The rows are grouped in 2 ways, from coarse to fine. Each group lies inside one group of the grouping before and may be the whole of it. The rows also spread widely along 5 directions, which tell nothing about the answers.
Known rows, each followed by its group in each grouping:
[-16   0  10   5 -15  -5  -8  -2  -1   8  -1   9  -2  -9  13  -3 -17   0
  11   8  11]
fet Vom
[-16   2  21   5 -13 -17  -6  22  -4   7 -35   5   4  -3   6  15   5  11
  18  -9  16]
kuleb Tib
[-28   0   7  11  14  -5   2  16  12  26  -7  25   4 -16  11  -1 -28  33
   4  -4 -10]
kuleb Libe
[-24  -5 -17   3   7  23   2  -7 -14  18   2  13  -2 -28   9 -18 -30  11
  -6  18  14]
fatet Zosu
[-15  -4  -7   6 -11  -2  -4   0 -15  14 -24   4  -2 -15   8 -11 -15   2
  10  16  25]
kuleb fude
[-26  10  14   7 -14 -19  -7  11  -5   5 -24  -6   9  -4  10  -6  -7  11
  18  18  18]
fet Pozuf
[-14  -1  -2   8   2  -3  -1   0  -4  15  -6  10   0 -17  15 -11 -20  11
  14  10  17]
kuleb supob
[-25   9  12  13  10  -2  -3  16   3   5 -10  13   3 -16  10  -5 -10  17
  22   9  19]
fet sigip
[-28   7  14  -3  -5  -9  -3  19   0   1 -26  -5   6 -18  13   6   6  20
  22   2  27]
fatet Zadav
[-19  -4  -6  14   6   8   2  11 -10  15 -20  11   1 -20   4 -18 -20  15
   5  14  16]
kuleb Tib
[-10  -5  -3  10   6   4  -5  -2   7  12   2  18  -9 -17  18  -7 -27  10
   9   2  10]
kuleb Tib
[-11  -2  -3   5 -11   3 -10 -12  -1  13   8  12  -6 -12  17 -13 -28  -4
   7  14   9]
fet Vom
[-15   1  -1   3  -5 -14   0  -2   0  15  -9   3  -1 -16  23 -14 -21  10
  13  14  15]
kuleb supob
[-17   1   1   7 -12   1  -8  -2   1  11   0  14  -7  -9  11  -6 -24   1
   6  10  10]
fet sigip
[-19   1   5   9  -5  -7  -3  12  -4   9 -25   5   1 -12  11  -4 -10  12
  12   5  17]
kuleb Tib
[-23   2   0   3 -11  -6  -3   8 -14  15 -29   5   7 -11   5  -6 -15   9
   9  10  15]
kuleb Libe
[-23   3  -1  -7  -8  -6  -4   1   2   8  -8  -5  -1 -18  24  -9 -16  13
   8  10  19]
fatet Zadav
[ -9 -12  -1  15  -2  20  -5  14 -17   8 -22  26  -4 -13 -12   6  -4   0
   7  -1  20]
kuleb Tib

New rows, each followed by its group in each grouping:
[-26   1   4   3  -4 -22   1  12   3  19 -23   2   2 -10  19  -8 -19  22
   7   8   8]
kuleb fude
[-22  -3   0   7  -3  -6   0  10  -8  17 -27   8   0 -14   8  -5 -13  12
  10  10  15]
kuleb fude
[-20   2   7   9  -5  -7  -7   2   3  10  -2   9   2  -7  12 -10 -20   9
  11  14   8]
fet Pozuf
[-20  -1  -3  15   9  12  -6   3   3  16   6  24  -4 -19   6 -13 -28  11
   8  12   6]
fet sigip
[-14  -3 -11   4 -20  -5  -4  -8 -24  12 -24  -5   0 -11  10 -21 -16  -6
   9  22  28]
kuleb supob
[ -8 -11  -5  19  25  27  -5   3   4  13   8  36  -8 -26   4  -5 -23  14
  11  -2  11]
kuleb Tib
[-18   4  11   2 -21 -14  -8   2   5  14  -9  11  -3   0  13   5 -16   3
   2   2   1]
fet sigip
[-19  -6   7   7 -20   1  -6   4  -7  17 -10  15   0  -4   2   1 -17   1
  -3   4   1]
fet Vom
[-14  -1   3  11  -2   2  -8  -4   5  11   7  18  -2 -10   9 -11 -27   5
   7  13   7]
fet Pozuf
[-10   0  10   8 -13   4 -13   1 -13  -5 -10   6   1 -12   6  -3   0  -8
  26  14  33]
fet Vom
[-23   3  -7   8 -12  -1  -4  -3  -3  20  -2   6  -1 -12  15 -22 -36   7
  -1  20   5]
fet sigip
[-17  -5  -7   6  -6  -5  -4   1  -9  19 -18   8  -2 -11  10 -11 -21   8
   4  11  11]
kuleb fude
[-12  -7 -14  10 -12  12  -8 -17  -7  16  10  14  -6 -10   9 -27 -40  -3
  -4  25   7]
fet Pozuf
[-16   1   4  18   8  13 -10   2 -11   1  -8   9   4 -17  -1 -16 -10   5
  25  24  32]
fet Pozuf
[-10  -3  -3  -1 -12 -15  -6  -8   3  15  -8   7  -6  -9  23  -4 -23   4
   8   6  10]
kuleb fude
[-20   3   8   4  -6 -12  -4  11  -6  11 -27   7   5 -13   8   1  -9  12
  15   4  16]
kuleb Libe
[-23   8  21   3 -10 -24  -7   9   6   3 -14  -5   7 -10  25  -2  -7  13
  24  10  17]
fet Vom
[-20   5  20   2 -17 -23  -9   9   6   6 -10   1   4  -8  20   6  -8   8
  17   5   9]
fet Vom
[-27   2   6   7  -4  -5   0  18  -2  23 -25  13   6 -12   2  -1 -20  23
   1   1  -3]
kuleb Libe
[-15   0   2   5 -21   3  -9  -3  -4  11  -5  16  -5  -5   6  -1 -20  -4
   2   6   7]
fet sigip
[-16  -5  -5  11  -8   4   0  11 -14  14 -26   8   1 -12   2  -7 -16   6
   4  11  15]
kuleb Tib
[-28   6  -4   8  -6  -4  -3   4  -1  18  -6   4   0 -14  17 -20 -34  12
   0  19   2]
fet sigip
[  0  -5  15   3  -7   1 -17 -10  13   1  21  23 -12 -11  23  11 -12  -5
  23  -4  12]
fet Vom
[-22  -5  -2  12  -6  13  -6   4 -10  15  -5  16   0 -13  -1 -11 -21   3
   0  14   8]
fet Vom
[-29  -2  -3   2  -1   7  -1  11 -16  10 -20   7   6 -20   2   2  -6  15
   1   8  18]
fatet Zosu
[ -9  -4   9  13  -2   9 -13   0  -4   0   1  23  -3 -10   0   2  -8  -2
  19   7  21]
fet Pozuf
[-26  10  -4   1 -22 -14  -4  -1 -15   9 -23 -13   3 -10  16 -24 -23   1
   7  29  22]
fet sigip
[-18  -1  14   7 -10  -2  -6   7  -1  10  -6  13   2 -10   8   0 -12   5
  10   4   7]
fet Vom
[-16  -3   2   8  -6  -5  -2   6  -4  15 -18   9  -3 -11  11  -6 -18   9
   4   6  11]
kuleb Tib
[-23   4   2   3 -10 -14  -1   7 -10  15 -28  -1   4 -11  12 -10 -18  13
  11  14  15]
kuleb Libe
[-14  -1   6   7   5  -8  -1   6   8  12 -12  10  -3 -13  20  -3 -18  17
  15   1  12]
kuleb Tib
[-20   1   9  12   5   4  -6   7   1   6  -3  11   3 -19  10  -8 -13  12
  20  10  18]
fet Vom
[-12  -1   6   7  -6  -6  -4   5   0  10 -16   7  -4 -10  13   0 -14  10
  12   2  15]
kuleb Tib
[-12  -2  -4   0 -19 -13  -2  -8  -8  18 -12   2  -3  -7  17  -9 -22   1
   3  11  11]
kuleb supob
[-16   2   9   7 -12  -7 -10  -1   1   6  -6   5   3  -7  11  -8 -16   5
  13  15  15]
fet Pozuf
[-19   2   8   4  -1 -13  -5   8   6  18 -12  12   2 -14  17  -1 -21  19
  11   0   3]
kuleb Libe
[-16  -6 -10   9   0   2   2   2  -2  21  -9  11  -4 -16  12 -19 -31  15
  -1  13   6]
kuleb Tib
[-31   6  -5   5 -17  -9  -2   2 -14  15 -21  -8   4  -9  12 -24 -28   6
   1  27  14]
fet sigip
[-15  -4  -3  -3  -8   4  -5  -4   7  10   4  10  -8 -17  17   2 -17   9
   2   0  12]
fatet Zadav
[-20  -8  -7   5  12  19  -2   6   9  14   8  25  -5 -24   7  -3 -21  20
   1  -1   5]
fatet Zadav
[-24   9  10   4 -11 -16  -7   7   0   6 -14  -1   2 -10  19  -8 -15   8
  17  15  17]
fet sigip
[-15   0   0  12  -2   4  -9  -5  -6   4   0   5  -1 -15   8 -21 -20   2
  17  25  25]
fet Pozuf
[-29   3   9  17  15   3  -2  16   6  12  -3  14   7 -21   9 -11 -16  23
  17  10   8]
fet Vom
[-19  -1   7  11  -3   5  -7   4  -2  11  -1  13   2 -14   9  -8 -17   7
  11  12  13]
fet Vom
[-12  -3   8  10 -13   6 -12   1 -12   3  -6  11  -2 -10   4  -2  -8  -3
  16  11  23]
fet Vom
[-36   6  -2  12  -5 -10   1   8  -4  20 -16  -7  11 -10  11 -30 -29  19
   2  31   8]
fet Pozuf
[ -5  -5  -1   2 -16  -6  -8  -6  -2  13  -7  12 -12  -5  17  -2 -23   0
   3   2   9]
kuleb Tib
[-14   0  14  11  -3   1 -10   5   8   8   3  24  -1  -6   8   4 -15  11
  13   1   7]
fet Pozuf
[-22   1   4  10  -8  -4  -9   2  -7   9  -9   6   3  -7   7 -14 -16   4
  10  19  15]
fet Pozuf
[-29   7   3   4 -13 -12   0   5  -7  14 -16  -7   7 -10  16 -23 -23   9
   6  23  11]
fet Vom
[-16   0   3  13   8  10  -8  -1  12  11  14  27  -6 -17  13  -6 -26  12
  13   4   6]
fet sigip
[-20  -6  -4   6  -6  -1  -5   1   0  23  -9  18  -3 -13   9  -4 -30  14
  -1   3  -1]
kuleb Libe
[-16  -9  -4  11  11   8  -4   2  12  28   5  31  -7 -18  10  -3 -33  21
  -3  -2  -7]
kuleb fude
[ -7 -10   1   0 -11  20 -11  -2  -2   4   2  26 -10 -15   1  17  -4  -2
   4 -12  17]
fatet Zadav
[-18   5  -1   2 -19  -9  -7  -5 -14   5 -13 -10   4 -11  18 -24 -20  -4
  13  30  26]
fet Vom
